All groups share one centre, and each spreads out both ways along 13 directions, with some noise.
Known rows, each followed by its group:
[ 32  -9   3   9  22  24  -2 -14 -12  16  43 -18   7 -34  20   8 -35   4
  -5  28  -7] -> j_42
[-53  -4   4  15  16 -16  18 -37 -19 -10  -4 -29   3  31 -16  18   7  -9
   6 -52  21] -> j_42
[-35   0   7  12 -37  -1 -34 -12   3  33  58  20 -15 -13   1  26 -33 -28
 -37  -6 -57] -> j_88
[-13  -3   9  12 -17  -9  20  -6  20  18   1   5   7  24 -47   8   0 -14
 -23  10 -29] -> j_122
[ -6   6  -3  41 -51  -1 -41  19   3 -28  -6 -25  -5   2 -23  49  29   1
 -12  15  -1] -> j_831
[ 12   2 -26 -32 -12  21 -22  23   3   4  37   9  -9 -22  22 -27 -14 -18
  14 -37 -13] -> j_986
[ 27 -31  30  30 -24  29  35  19   0  12  25  22 -11 -24 -14   3 -47 -24
 -22  39 -42] -> j_88
[ -2   3   1  22  14  -4  -4 -21   6  18  47   6  -3   1  30  29  -9  26
 -35 -16 -27] -> j_986
[  6 -28  19  50 -47  33 -20  -7  -5  10   9 -33  24 -42  27 -18 -24  13
 -36 -13 -40] -> j_986
[ 52  -3  27   6   0 -20 -10  34  33 -13  -9 -24 -13   3 -15  32  18 -27
  25  24   7] -> j_42
[ 26  -8  13  13   4  14  -7  -4  22  19  21 -66  -5   5 -11  37  -9 -35
  37 -44   2] -> j_986
[-27   2  -8  43   0 -18 -71  47 -45 -30  22 -31  -8  -5 -11  13 -27 -11
 -20  11  -6] -> j_831
[-14 -10 -14  -3 -26 -11 -10 -13   7  27  -3 -26  14  -2 -18 -26  12   3
 -69 -24 -60] -> j_42
[ 20  -3   7  15 -32 -17  27  41   8 -22 -13  21 -27 -13 -11   7  18   9
 -58  36 -16] -> j_831
[ -2 -24  13 -15  -1   1   7   5   1   0   1  25  18  -5 -10 -50 -22 -27
  -1   7 -29] -> j_88
[-41  16 -13   1 -50  11   1   0   6  -8  10  22  14   6 -43   7  -2 -20
   8 -12  -5] -> j_42
[ -3  13 -31   5 -16 -18 -11  -4  10   1  27 -18  -1   0 -23  31  28  18
 -68 -16 -47] -> j_986
[  2  -9  -9  -7  30 -14  -5  40 -29 -18   1 -15 -20   5 -19  -5 -21 -30
   0 -29 -11] -> j_122
[ 17  46 -29 -23   9 -29 -37  55   5   9  11  29   1 -12  -7 -15 -13  23
 -31  37 -14] -> j_831
[ 33 -18  25  57  24   3  42  16   4  19  15 -53 -24  13 -12  33 -24   4
 -31 -18 -14] -> j_986
[  4 -32 -39  22  -2  54  14  11 -42 -18   8  14 -37  25 -30   7   8   2
  -4  56  -1] -> j_42
[ 36   7 -23 -25  24  12  10  31   3 -48  25  19   3  -3 -21  32   3 -25
  48 -36  -7] -> j_831
[ -8  25 -26 -18  16   2  -5  11 -25   8  36  -9  -9 -14 -12   9 -31 -10
   1  -4  15] -> j_88
[ 52 -16   1  33 -10  29  -2  35  -2 -37  -8   5  25 -23 -27  19  -7   8
  -8  39 -40] -> j_42
[ -8   2  11  16 -20 -30 -14   4  41  -8  29  20  30  10  -8  -1  13   9
 -33 -24 -50] -> j_88
[ 10 -11  -3 -18  36 -16   2 -10 -24 -17   0  -9  13 -17 -15  13 -10 -18
 -12  -1 -24] -> j_986
[ 11  10  -7  12  16 -10  16  -2   0   5  69   3  -4 -16  -9  27 -20  11
 -48  34 -12] -> j_986
[ 15  29  -6   8 -27   8   1  -9  -2   5  39 -12   9 -65  17  44 -21  21
 -43  -2 -11] -> j_88
[ 23  -3  40  30  11 -42  17  41  15   2 -32 -39  -4   5 -18   1 -10  -7
 -34 -17 -17] -> j_986
[ -4 -15  -3  10  29  13  -9   0 -24  26  25 -10 -23   8  18 -15 -36  -5
   0  -2  -2] -> j_831
[-13  23 -22 -28 -11 -14  18  33  -3 -52 -34  56  37  -3 -38 -13  12   5
  -2 -40 -28] -> j_42
[ 35  -9   7  23  12  19 -43  -2   6  12 -57 -50  26  -3   4  18   6  15
  22 -25 -32] -> j_88
[ 15  31 -45 -33  49  -4 -11  20  -1  15  26  25  22  12 -20 -30 -20  25
  -5  17 -15] -> j_831
[ 40  -4  13   7 -16  18   3   1  -5  -4 -79 -46  16 -39  16  -1  14  20
   2 -12   6] -> j_88
[-16   6  -1   2 -28 -17  -7  -8  -1 -11 -35  -9  42 -18 -22 -14  10  14
 -39  -2 -27] -> j_831
[ 10   9 -27 -24 -23  11  -2  13  29  -9   5   3   5   3  -4  -3  28  -1
  12 -58 -22] -> j_122
[ 21 -16 -14 -11  -2 -16  13   4   1 -33 -20 -40  -3   2 -22  -3  51  -2
 -19   9  15] -> j_122
[  9   0 -31   2 -39  57  -2  -7 -18   2 -14  -3   4 -31 -15  37  -6   0
  -7 -44 -52] -> j_42
[ -4  28  13  20  16 -33 -14   1  15  12  23  -5   9 -10  28  20 -13  30
 -30 -26 -10] -> j_122
[-31   2  25  27 -40   7   7  -8  18  28   1 -22  25   2  -7 -37 -23  -2
   0 -21   9] -> j_42
[ -5   2   9  15 -38  13 -17  33  49   3  12  32  -1  38  -9  -7   4 -18
  46 -49 -23] -> j_986
[  5   5   4  29  23   6  35  42 -26 -27  20  38   2 -10  -3 -14 -45  17
 -10  19   5] -> j_831
[-18   1   8   2 -25 -28  -2 -13  18   2 -34 -47  34   5 -37  -8  18 -12
 -29 -50 -30] -> j_42
[  0  38  27   4 -27 -46 -16  58  18   9 -24   7  -7 -26  11  -9 -21   4
 -28 -17  -1] -> j_88
[ 12 -23  24  10   9 -12  31  10 -16 -14 -16   6 -30  -3 -12  22  -4 -22
 -21  28  -6] -> j_986
[  4 -15  25  33 -49  -3 -34   5  22  -1 -12 -58  22 -10 -25  10   4 -27
  -1  -7 -20] -> j_122
[-16 -22 -14  -6 -27  10 -28   3 -49  -4 -36 -20  -9 -32  -1 -24  -5 -11
 -39  15 -22] -> j_831
[ 17  40  21  46 -37  19  21  25  48  36  19  11   5   5 -32  51 -33  12
  11   4  -7] -> j_831
[-18  -8  39  46  -5   3 -29 -15 -23   2  -7 -37  33 -21 -15  14 -45 -17
   9  31   5] -> j_122
[-11 -24  21  15 -12  -8   3   5  14 -22   4  -4  22  18 -20 -28   4 -23
  14  -4  -3] -> j_986
[ 18  -8 -11 -17   6  27  28   7 -28 -32   2 -11 -17 -17 -20  22  -6 -34
  41   9  37] -> j_831
[-35   4  -2   3 -39  11   9  22  14   9  33  52 -35  29  -5 -10  -7 -21
  14  -7   6] -> j_42
[ -1  13 -13  30  31   6 -30  14 -48 -23   5 -26  -3 -21  35  16 -17  36
 -11  -5  23] -> j_122
[-16  -5 -15  37  14  14   2 -13 -30   2 -21   2  13   5  12  -7  -3  52
 -48  -9 -29] -> j_986
[ -6 -11   5  24 -13  41  -4 -11  -5  32  10 -15  18   2 -18 -30 -37  -5
  16  33   3] -> j_831
[-25  17   0  63  -4   4  11 -15 -14  -1  10 -12  20   9 -22  29 -10  51
 -38  42  17] -> j_122
[ 12  -9  17  24  12  15  -4  19 -21  27  23  -3 -32  -5  -5  26 -53 -23
  -4  23 -19] -> j_122
[ -6   5  15 -11  -5 -24   8   9  27   0  18  10 -12  17  -1  -6  10 -18
  16   7  26] -> j_88
[-13  -3  11  15   8 -42   9  27  16   7  17  36  -6  35 -28 -19  -7  -2
 -50  15 -42] -> j_88
[ 41 -11 -25 -36  -1  22  -3  -4  14  12  27 -44 -22 -13  22 -10  22 -18
  23 -17  20] -> j_122
[-15   6 -46  -3  24  25 -12   4 -37 -11  57  10  -7   7 -19  20 -23  -6
  -1 -13 -16] -> j_88
[-12   5  17  -2   9 -25   7   5  11 -13  15   9  26   2  -7 -21 -15 -11
   8 -13   7] -> j_42
[-28 -10  17  18 -18 -16 -28  -7   8 -15   4  44 -18  21  30  11  26  10
   1  27   0] -> j_88
[  7  11 -26 -28   8 -23 -39   6  -1 -10 -36  -6   0   3   5  -3  40  17
 -12   4  -8] -> j_42
[-12  11  28  38  -1  -3 -16   4  12  38  12   5 -16   9  36  16 -30  18
  -4 -36 -12] -> j_831
[  9 -13  57  62 -20  -8   2  39   9 -14  -2  22 -10  -2   1  27 -31 -12
  -4  27 -14] -> j_122
[-18  23 -24  40 -31  19   5  10  16  19  30 -13 -12  34 -27  23   5  24
 -15 -21  -1] -> j_122
[ 35 -13   5   3 -34  34 -22   9  -2 -45 -18 -18  49 -58   4  10  -7 -14
  30 -28 -27] -> j_122
[  6 -33   1  16 -43  17  21   4   8 -18   0 -25   4  -7  -8 -36  25  -6
 -21  10   1] -> j_986
[ 12 -21   5  52   2  42 -36 -11 -31  13  -9 -48  26 -22  10  -1 -34  19
  -5  13 -21] -> j_42
[  4 -26  32  58 -62  -9 -11  31  18 -50  -9   0   3  -6  -2  21  30  -3
 -30   2 -30] -> j_831
[ 29  13  -2  18 -28  -2  21  53  19  11  17 -45 -27   3 -39   5  -5 -16
 -17   6  17] -> j_986
[-21  21   0   1  -8 -13   5  -8  -4 -10 -10 -41  39 -16  -1 -30  -1  17
   4 -12  51] -> j_88
[-14  -9  12  29 -26  -4  42  30  16 -10  42   4 -33  34 -36   5  -2 -30
  -4  -3  14] -> j_88
[-11  -8 -11  23 -15  16   0  23   6 -11  14  -3   8  33 -50  -3  -7 -22
  12 -18 -22] -> j_986
[ 18  -4  26   2  13 -42 -23  28   2 -10  -7  -5  29 -30   3 -27 -20  -5
 -36  13 -33] -> j_122
[-21  16   7  22 -19 -11  -7   8 -14  22 -30 -51 -10  -9  -8   3 -12   3
 -24 -22  16] -> j_88
[ 11  14  26  17 -12   0  13 -15  31  26  10  -1  25 -12   7  -2 -16  17
   0  17   7] -> j_831
[-11  12  -6   8 -27  -1   5   6   9 -22  -6  20  26   0 -27   2  12   9
 -10  11  -7] -> j_42
[  6  31  -3   7  22 -23 -19  61 -17   6  27 -31 -11  -8 -35  14 -53 -28
  -7 -14  -2] -> j_122

New rows, each followed by its group:
[ 10 -24 -18 -40  -7 -11   7  19 -17 -41 -34  23   1 -10 -30 -16  24 -29
 -19  -4 -41] -> j_986
[-10  -8  -8 -30  23 -17 -12 -15   1  -7  -2 -17  16   4  13 -33  15  -8
  12 -32   9] -> j_122
[ 10  -9   1  26 -19  -7  14  19   0   1  29 -41 -17  -2 -34  15  -5 -18
 -42  14  -7] -> j_986
[-14 -14 -16 -11  -9   0  10  13 -21 -13   6  27 -44  10  -8   6  13 -15
 -19  21  -2] -> j_986
[ 17   8 -41  -5  -9   2 -22  -1  21   1  15 -25  -4  -1  42  -3  51  51
 -40 -53 -21] -> j_122
[-33   0  10  17 -33  -2 -42 -12  20   5  43   0  10   8   4  14  -4 -19
   8 -31 -22] -> j_88
[ 17 -45 -12   2  13 -11   1  17  -5 -49  14  14 -18  22   7 -25  45  -1
 -19  23  -8] -> j_831
[-15  12  -2  29 -30  -8  -7  -9  18  25   0  -8   5  15 -26  21   9  19
 -42  17 -24] -> j_122
[-16 -30  -5  22  -3  27 -13 -14  -7  -7 -14 -34  10  38 -19  -7  13 -16
  41 -25  -1] -> j_88
[ 26   2  18  28 -26   0  -4  64   9   1   3  42 -10 -17 -21  18 -40 -14
 -36  -2 -80] -> j_122
[ -4  12 -11  27 -30   7 -10  17   0   8  -3 -34  15 -12  -9 -24  -4  25
 -27   9   9] -> j_986
[  4  30  -1 -24 -13   4  28 -18 -11  11 -38  -9  -7 -40   0  34  -4   1
  -4  -8  22] -> j_831
[ 32 -29  27   2   2   9  40   5  25  40  20   0 -25   3  -1  -9 -24 -26
 -23 -17 -46] -> j_831
[ -8 -11   3  58 -16   1 -22  19 -30 -30 -22 -43 -10   3  -7  32   9  12
 -21   8  10] -> j_122
[ 18  -1  12  23  20  -8  36  47  -8   1 -28 -18 -16  22 -35 -19 -21  -4
   0  22  28] -> j_88
[  0 -32  29  48  -1 -27  48  17  10  -6   1 -22 -32  37 -15  -8  16   1
 -47   7   5] -> j_986
[-38 -34   4  10  -7 -23 -11 -19  -1 -35  12  28  19  32 -38  17  25 -28
 -28 -12 -66] -> j_986
[-13   6  12  29  14 -45  -7   6  15  10  44 -53   1  21 -24   7  -3  -5
 -36  -9   4] -> j_986
[-19 -18  14  38 -32  18  22   2  -1 -29  13  12  46   2 -40 -18 -18  -9
  -3   9 -19] -> j_42
[ 12   9 -36  -5  13  45   3  32 -23  15  46 -15   3 -10 -37   1 -61 -31
  15 -49 -31] -> j_122
[ 41   3  23  17  -7  24  30  -6   6   4 -11  12 -10 -25 -16  72 -15  -3
   4  40 -12] -> j_986
[ 15  -2  36  36 -10  -5  52  16  17 -23  14  -1 -25   5  -8  60   0 -15
   4 -24  13] -> j_831
[-15  -9   8  10   4   9 -16  -5  -6  -4  22  -8   9  11 -14   1 -20 -28
  34  -5   3] -> j_986
[ -6   7  -8   5  30 -32  16  12 -10  -6  14 -24  15  10 -33  -5 -11   4
 -43 -21 -17] -> j_122
[ 15 -33 -33 -16  49  10 -10  -6 -27   5  34 -24 -34  20   3  -4   3 -20
 -13  -9 -26] -> j_831
[-33  -9 -10  21 -17  16   7  20 -26   7 -23  -5 -12  24 -42 -16 -19 -13
 -11   0 -13] -> j_831
[ 18  -6 -41 -19   9  26   4   1   1  19  39 -44  -6   2 -16 -10  -5 -15
  -5 -53 -19] -> j_122
[ 25   5  -8  23  -7  32   4 -10   1  -3  -8 -34  51 -20 -38  16 -17  11
   9   9 -15] -> j_986
[ 25  -2 -31  -1  11  13  28  -3  26   8  41  -4 -16  18  13  10  28  27
 -27 -44 -25] -> j_986
[ -9  -9  20  48 -31   5 -17   5   3 -36 -24  21  16  -1  33   5  20  36
   0   5   0] -> j_122
[-17  -3 -28 -33   8   9  40   2 -23 -12  43  17   3  -4 -53  -4 -30 -44
  -9 -18 -20] -> j_42
[-20 -16  25  34 -49  -7 -30   2  23  -4   9 -23  17  11 -22   3   5 -28
  -2 -15 -26] -> j_986
[  7 -44  21   1 -15  -5  27   4  10 -38 -15   6  -3   7  -2 -15  28 -27
  -7 -29 -27] -> j_831
[-15  31 -38  12  18   5  15  -7 -16 -20  13   8  15   6   3  18  12  56
 -16 -21  18] -> j_122
[ 18  30 -30 -17   1 -18 -43  43   1  16  10   4   2 -21   9 -33  -7  29
 -42  29 -15] -> j_122
[ 13  16  38  38  49 -10  -9 -21   5  17 -30 -30  55   1  10  17 -37  32
  24 -23  -2] -> j_986
[  8 -11   5  24  -1 -16  37   9   7  -8  29   0 -12   7 -16   3   6  11
 -53  22 -10] -> j_986
[ 18 -23  -2  13 -24  22  35   4 -13 -36 -13  -9  -7 -20 -23  27  13 -12
 -18   2 -17] -> j_831
[ 19  -9  17  25   6 -15  34  40  -1   1 -37 -11 -41  21 -22  20   3  -7
 -27 -11 -15] -> j_986
[ 21  12 -18   6 -36  23 -15  12  14 -12  -2 -15   1  -7 -35  51  15 -10
   8  -3 -21] -> j_831
[-10 -19  16  10  -1  -5  -7   8   4  18  38  -2  -2  -1   0 -10 -37 -34
 -20 -54 -56] -> j_42
[ 11 -11   0  35  -1  23  -9  11  17  -2  36  -5  -7  32 -12  24  -1  -7
  26 -10  -9] -> j_831
[ 24   4 -36 -41  13  35   1   1  -5  10  26   6  15 -25  -4 -23 -18  -6
  10 -24 -24] -> j_122
[ 21  44  15 -13  -5 -53  19  33  19  13 -30 -15   9 -38   0 -11  -6  25
 -54   4  10] -> j_88
[ 18 -21  30  59 -16  15  15  33  14   6  27   6 -33  21  -3  18 -19  -6
   0  22  -5] -> j_42
[ 26  44  16  -4  14 -42   3  49  20  43   5 -18 -11  -7 -34   6 -44 -12
 -26  24  -4] -> j_88
[ -2  -9  22  27 -48  -1  -7 -11  16  34  -7 -51 -17  -6 -25  20   1 -21
 -27  30  -4] -> j_831
[-15  29   8  -1  12 -35  15   8 -13 -20 -11 -22  11 -17 -27  49 -15 -16
 -13 -54  -2] -> j_831
[  9 -23  -5  17 -29  27 -54 -15  -2  -5 -48 -28  16 -11  24   8  29  14
  -1 -30 -48] -> j_42
[-18  11 -10  15  -1  15  28 -57  13  14  30 -22  48   8 -18   0   5  31
  -3   0  20] -> j_122
[ 13 -20 -10  38  18  31  27  11  -5 -14  14 -40  18  36 -49  -5 -10  -9
  29 -18   9] -> j_88
[-33  -6  10  23 -10   8 -10 -15   5 -21  -3  27  46  10  20 -26  -2  20
  22 -50 -13] -> j_122
[-35  14  18  36  -4  -2 -25  -5 -24   7   4  25   5  -4   1  18 -36  11
  -2  47   8] -> j_986
[  6  12 -12  -4  31 -13 -16 -14  25  12  34 -35 -21  39   1  45  26  -6
  32 -34  20] -> j_88
[ 45 -45 -21   4  -8  41 -37  14   4  -7  41   7   0  -6  15 -37  12  -1
   1  55 -31] -> j_831
[-29 -20 -21  40  17  12 -51 -39 -52  -7   3 -58  16   2 -21  50  -4   5
 -35 -14 -46] -> j_42
[  1 -15  27  18  25  -5  16  49 -19   3   8 -25 -42  24 -27  -3 -49 -60
  39   2  32] -> j_986
[-13  16   5  -7  -8 -31 -24  12  -7 -15 -19  34  15 -16 -12  11  -3   0
 -29  20 -33] -> j_986
[-11 -12   6  18 -32  23  26  14  10   1 -22  23 -17  32 -19 -21  13  -4
  20  18  18] -> j_831
[-12  20  36   3   0 -43 -15  -1  14  33 -15  -5 -10   1  11  -7 -10   2
  -6  59  41] -> j_88
[  4  20 -17  -9  -6 -33 -39  36 -18 -38  -1   0  15 -33  -2 -15   9  14
 -33  57  14] -> j_831
[-29   6 -10  -7 -10  -8 -11   7  -6  18  56  31 -33  10 -18  20 -24 -30
 -23  13 -24] -> j_88
[-34  -9  26  28 -10   3  13 -34   5  23 -12  36 -14  33  -2  33  -2   2
  -1  13 -14] -> j_122
[  6 -18  -2 -23  51 -26   9 -13  -2  -3 -18  13 -21  32  21 -15  34  11
  -4   0   2] -> j_88
[  3  -5   8  20 -35  -1 -25  32  25   4   0  13 -23  22   3  -6  18  -5
   2  13  -9] -> j_831
[ 17   7 -22   8 -30  48  -9   0 -15  13  27 -23  15 -53  29 -30 -23  28
 -14  20  14] -> j_986
[  7  14   4  33  19 -12 -15  60   3  13  54  23 -21  14 -15  23 -55 -10
 -19 -19 -43] -> j_88
